There are 8 hidden switches. A switch that is on adds its own fixed numbers to the row, and there is some noise. The rows also spread widely along 12 directions, which tell nothing about the answers.
In the rows, 128 means zero.
Some rows, each with its switches (1 for on, 0 for off) after it:
[107 164 135 144 148 162 111 116 126 130 145 129 146 157 124 165 133 109
 157 157 175 144 150 103  95  98 179 142 103 161 101 130 153  57 125  96
 157 163  79 116  70]	1 1 0 0 0 1 1 1
[103  79 150  90 147 140 155 174 116 105 120  67 129 108 103 158 127 150
  80 109 122 131 138 113 192 132  74 123 108  97 119 151 111 123 162 117
 111 153 119 144 131]	0 0 1 0 0 1 1 0
[ 94 123 187  97  94 119 129 104 142 165 135 115 135 150 144 176 144 128
  51 124 163 178 104 154 157  54 141 168 153 147  97 121 196  80 163 184
  92 173  70 114  96]	0 0 0 0 0 1 1 1
[117  87 144 164 152 119 129 153 159 100  75  95 188 173 123 162 138 138
 106 120 134 178 140 145 136 121 111 130  88 126 122 164 111 139 145 134
 124 146 162  68 125]	1 0 0 1 0 1 1 1
[128 102  84 139 106 149 135 156  91 110 108  84 148 137 148 140 134 114
 111 136  89 162 111 105 138 144 120 154 107 128 102 147  75 158 165 116
 142 141 161 132 110]	0 0 0 1 0 1 1 1
[109 156 137 150 142 110 110 122 165 110 103 115 143 136 106 151 140 113
 129 147 168 177 145 120 119 109 144 148 106 147 121 148 118 120 116 138
 150 127 135 101 113]	0 0 1 0 0 1 0 1
[ 88 118 116 115 120 146 127 132  62 129 151  99 162 152 154 122 104 116
 129 136 130 138 128 119 164 104 129 156 126 160 108 156 114 124 147 120
 114 162  96 156  96]	0 0 1 1 0 0 1 1
[122 193 137 113 118 112 105 137 154 108 138 134  96 122 101 142 144 118
  96 136 167 198 131 102 138  84 166 167 120 162 107 101 141  27 119 172
 133 133  96  99 123]	0 0 0 0 1 1 0 1
[ 83 133 146 179  78  99 136 139 126  85 102 132 129  94  89 139 131 119
 126 164 128 190 133  98 125  54  99 161 130 144 150 172  89 154 154 141
 179 121 144 148 104]	0 1 0 0 0 1 1 0
[109  74 174  73 165 137 155 151 118 113 131  80 144 150 129 141 133 159
  65 102 145 138 137 141 193  88 105 138 123 114 102 149 144  90 167 128
 105 165  98 110 108]	0 0 1 0 1 0 0 1
[103  71 176 142 147 143 137 154 152 123  92  89 192 178 131 167 129 143
  88 107 129 176 134 157 163 136 105 124  93 118 114 144 154 108 158 133
  82 180 133  90 130]	1 1 0 0 0 1 1 1
[131 134 150 131 146 139 167 141 114  97 107  90 177 146 151 126 113 119
 130 126  98 197 102 111 169 165 128 142 108 148 103 159 116 136 133  96
  81 186 155 145 125]	0 0 1 0 1 1 1 0
[116 161 145 131 163 138 159 157 124  57 147 116 115  94  99 119 143 137
 129 146 158 187 160  86 159  88 122 164  97 137 120 146 120  70 126 168
 175 121 109 132  73]	0 1 0 1 0 0 1 1
[122 156 155 150 171 140 119 137 121 103 151 148 145 162 135 101 147 111
 202 154 176 133 149 102  96 110 164 111 124 167 116 138 163  84 132  75
 159 164  86  98  93]	0 0 0 1 0 0 0 0
[108 144 134 154 129 141 119 139 103 114 119 123 188 155 127 149  92 123
 152 138 130 142 129 120 116 124 136 129  94 152 124 161 133 126 113  71
 129 170 127 130 123]	0 0 0 0 1 1 1 0
[119 113 122 146 151 157 112 171 109 104 114 106 188 165 127 145 104 132
 126 121 121 168 146 135 143 145 130 135  68 138 116 131 136  99 116 123
 136 158 129  99 130]	0 1 0 0 1 1 1 0
[ 95 128 173 131 149  99 105 156 135  97 112 120 152 153 102 106 111 125
 128 137 151 194 152 140 182  96 113 147 132 152 137 148 106 103 134 162
 106 137 122  99 153]	0 1 0 0 1 1 0 1
[139 121  90 121  98 127 105 164 113 125 116 130 150 158 132 131 138 125
  86  97 104 168 108 131 128 115 147 146 105 168 109 106 127  68 124 136
 119 146 132  84 159]	1 0 0 0 0 0 0 0
[ 97 134 144 116  79 115 159 141  91 127 116 105 165 107 119 155  87 127
  54 104 102 186  90 132 184  99 102 170 117 150 127 157 120 118 127 169
  73 165 130 175 149]	1 0 0 0 0 1 1 0
[109 185 134 136  94 111 128 117 136 122 135 120  78 105 125 132 166  98
 140 161 154 180 109  76 116 105 154 160 157 157 107 130 116 102 165 135
 128 142 115 144  93]	0 0 0 1 0 0 1 1
[ 90  98 156 139 155 116  95 149 132 135 106 105 133 151 100 149 140 117
 156 149 183 109 159 124 131 113 116 106 136 125 129 158 104 148 172  90
 139 138 111 104 131]	0 1 0 1 0 1 0 0
[138 112 119  95 160 149 173 139  61 127 133  77 171 129 156 116  99 126
 114 128 114 106 112 128 163 141 127 138 110 119 107 181  96 167 140  82
 137 153 150 162  98]	0 0 0 0 1 0 0 0
[ 74 124 155  90 132 149 124 141  84 145 142  84 142 131 115 167  87 133
  94 123 153 130 138 123 185 113 117 144 112 135 107 147 134  98 139 115
  83 174  76 171 125]	0 1 1 0 1 1 1 0
[ 92 159 145 103 114 139 117 123 135 163 144  95  93 118 117 175 141 110
  90 132 170 143 121 110 144 133 143 148 127 132  91 106 165  80 155 156
  95 156  73 149 109]	0 0 0 1 0 0 1 1
[106  80 117  83 120 153 125 120  68 159 148  90 154 170 156 150 130 129
  85 128 150 113 128 132 160  47 146 154 145 162  96 149 123 103 167 115
 139 159  74 128  81]	1 0 1 0 0 1 1 0

New rows. What belongs after each?
[115 103 143  74 181 134 154 148 117 126 129  67 122 105 111 139 131 138
  86 116 157 108 143 127 181 123 103 133 115 101 117 152 109 133 141 131
 132 132 116 148 112]	0 0 1 0 0 0 0 0
[106 172 107 174  90 140 101 133 122 114 151 147 103 121 131 116 157  88
 165 162 139 188 131  87  92 115 163 161 124 169 115  93 159  87 128 158
 179 134 100 137  89]	0 0 0 0 0 0 1 0
[ 91  72 147 161 144 149 135 170 124  94 103  84 165 145 114 156 130 151
 115 131 131 148 164 131 147 120  90 131  79 101 118 157 123 135 169 124
 158 147 130 110  97]	0 1 0 1 1 0 1 1
[ 64 105 167 171 120 140 135 164 115  78 139 128 141  99  90 139 114 129
 141 150 142 161 167 112 148  83  78 137  96 122 148 139 164 114 134 167
 177 141  91 160 100]	0 0 0 0 0 1 1 0
[ 84 142 172 160 102 155 132 125 120 128 150 132 145 139 125 167 119 120
 125 142 155 171 141 108 125  90 141 147 108 163 109 120 206  60 142 136
 126 181  62 152  87]	1 0 0 0 1 1 1 0
[ 84 110 182 142 128 143 141 133 120 111 147 131 160 143 122 150 123 139
 123 140 158 140 146 135 130  69 114 134 111 128 122 146 197  90 145 133
 147 174  74 127  77]	0 0 0 0 0 0 1 1
[ 79 122 193 128 136 142 133 130  88 137 154 127 152 144 133 112 107 117
 163 150 160 129 143 124 147 104 129 125 144 148 121 148 166 108 157  93
 116 180  76 159 100]	0 1 0 0 1 0 0 0
[159 153 115 135 167 129 121 166 130  86 114 125 167 167 131 108 139 118
 141 126 127 196 128 122 141 142 158 140  96 170 111 128 105  79 112 121
 128 145 152  68 141]	0 1 0 1 0 1 0 0
[132 139 162 148 191 163 169 148 121  85 133  93 175 151 151 118 129 126
 142 131 141 198 146 120 165 155 140 148  79 141 101 137 165  90 120 149
 137 160 122 122  79]	0 1 0 1 1 0 1 0
[114 127 127 118 133 167 126 151  89 146 134  90 167 152 147 154  98 123
  98 117 122 157 123 134 168 167 139 141  90 144  91 118 150 100 136 130
  87 176 108 137 140]	0 1 0 1 1 1 0 0
[ 78 128 122 155 107 124  97 152  84  89 121 124 184 162 120 116  85 125
 145 137 118 182 146 126 157 104 117 153  99 180 131 159 101 119 120 126
 106 156 121 130 149]	0 0 1 1 1 1 0 1
[ 95  93 182 158 133 107 168 130 149 106  94  91 159 132 133 146 153 133
  96 140 139 184 130 142 156  89  95 154 123 111 125 173 135 170 170 174
 136 141 144 118  80]	0 0 0 1 0 0 1 1
[125 142 149 154  98 111 141 155 125  90 114 150 170 154 135 107 129 129
 120 118 103 204 101 124 134 116 123 137 119 173 129 137 154  96 129 128
  91 177 139 101 147]	0 0 0 1 0 0 0 0
[130 134 142  78 169 155 166 116 117 137 139  60 129 140 159 154 148 119
  77 136 153 181 117 116 192 124 151 170 129 138  71 139 123  97 161 156
 100 160 107 141  68]	0 1 1 1 0 1 1 1
[118 159 185  91 173 124 163  94 114 147 142  94 153 148 142 166 124 134
 100 139 208 139 126 126 166  44 167 162 143 161  97 181 148  89 144 118
 114 164  74 135  60]	1 0 0 1 1 1 1 0
[163 154 122  88 176 157 140 152 127 109 154 112 117 140 133 124 158 126
 123 128 153 131 124 102 117 132 168 128 107 134  86 111 148  51 128  90
 150 156 107  92  93]	0 0 0 0 0 0 0 1
[108 113 145 112 176 131 118 159 140 114 125  89 130 125  87 159 139 135
 102 119 187 140 169 119 164  98 119 136 102 130 122 141 118  84 136 164
 141 122  94 104 120]	1 0 0 1 0 1 1 0
[ 78  96 185 124  68 108 165 160 121  99 105  97 133 106 100 159 110 154
  50 110  96 193 103 114 195  73  63 156 135 126 128 160 120 107 189 152
  64 172 123 158 142]	1 0 0 0 1 1 1 1
[131 132 136 109 112 103  88 141 172 125 109 121  82 152 113 152 188 127
  88 137 166 170 128 110 122  60 159 145 153 146 100 111 115  70 180 132
 150 124 112  53 116]	0 0 0 0 1 1 0 1
[118 169  95  90 120 137  80 133 100 171 131  96 102 151 126 166 133 105
 117 138 169 123 121  97 135 123 184 143 135 165  85 124  85  82 151  87
 112 149  98 119 130]	0 1 0 1 1 1 1 0
[114 164 105  89  93 113 133 122 123 134 117  80 100 105 122 173 140 119
  56 130 134 179 100  99 168  97 141 182 134 154  95 143  79 112 154 151
 100 137 126 142 119]	0 0 1 1 0 1 1 1
[134 105 156 118 192 163 149 158 113  98 136  89 146 149 134 136 134 130
 159 145 154 116 149 102 136 126 131 115 109 113 108 154 129 114 154  64
 165 160 113 116  78]	0 0 0 0 1 1 1 0
[120  94 129 120 128 143 121 172 117 102 122 119 142 154 113 141 140 145
 115 125 125 127 135 120 120 112 115 115 102 117 115 131 132  89 162  87
 143 160 119  86 123]	0 1 0 0 0 0 0 1
[ 72 128 165 109 185 149 121 113  98 164 139  77 188 160 133 168  86 127
 116 124 200 119 166 161 180 107 144 149  96 147 109 172 152 123 111 137
 106 163  71 144  95]	0 1 1 1 1 0 1 0
[143 145 125 121 117 124 157 157 102  88 124 123 140 128 138 103 132 122
 118 129  98 192  95  98 147 117 135 153 129 155 114 146  99 102 136 110
 123 158 155 124 123]	0 1 0 0 0 0 1 0
[100 159 165 111 100  77  61 123 173 173  95 122 110 170 111 157 144 105
  99 125 174 174 109 138 137 108 159 135 161 161 112 119 119  91 155 133
  63 153 116  81 175]	0 0 0 0 1 1 0 1
[101 136 158 127  95 122 110 129 118 139 113 119 155 175 148 131 120 113
 105 131 120 209 103 135 158 107 149 158 147 169 104 124 138  90 154 146
  70 178 114 114 135]	0 1 0 0 1 1 1 1
[ 97 197 121 118  81 114  82 134 140 134 131 146 123 129  99 174 115 117
  86 121 150 181 112 117 123  92 162 163 109 173 116 107 148  39  97 159
  98 151  93 109 154]	0 0 0 0 0 1 1 1
[ 59  79 153 166  67 152 115 140 122 122 112 108 144 161 124 184 135 137
 119 142 135 156 146 101 126  90 101 131 119 146 106 139 160 100 204  93
 101 192  74 139 101]	1 0 1 1 1 1 1 1
[144 119 124 127 152 140 137 166 189  81  90  78  80 122 115 146 198 123
 129 142 124 182 131  71 128 174 118 121 120 101  93 117  94 108 187  99
 134 141 159  98 114]	0 0 1 0 0 1 1 1
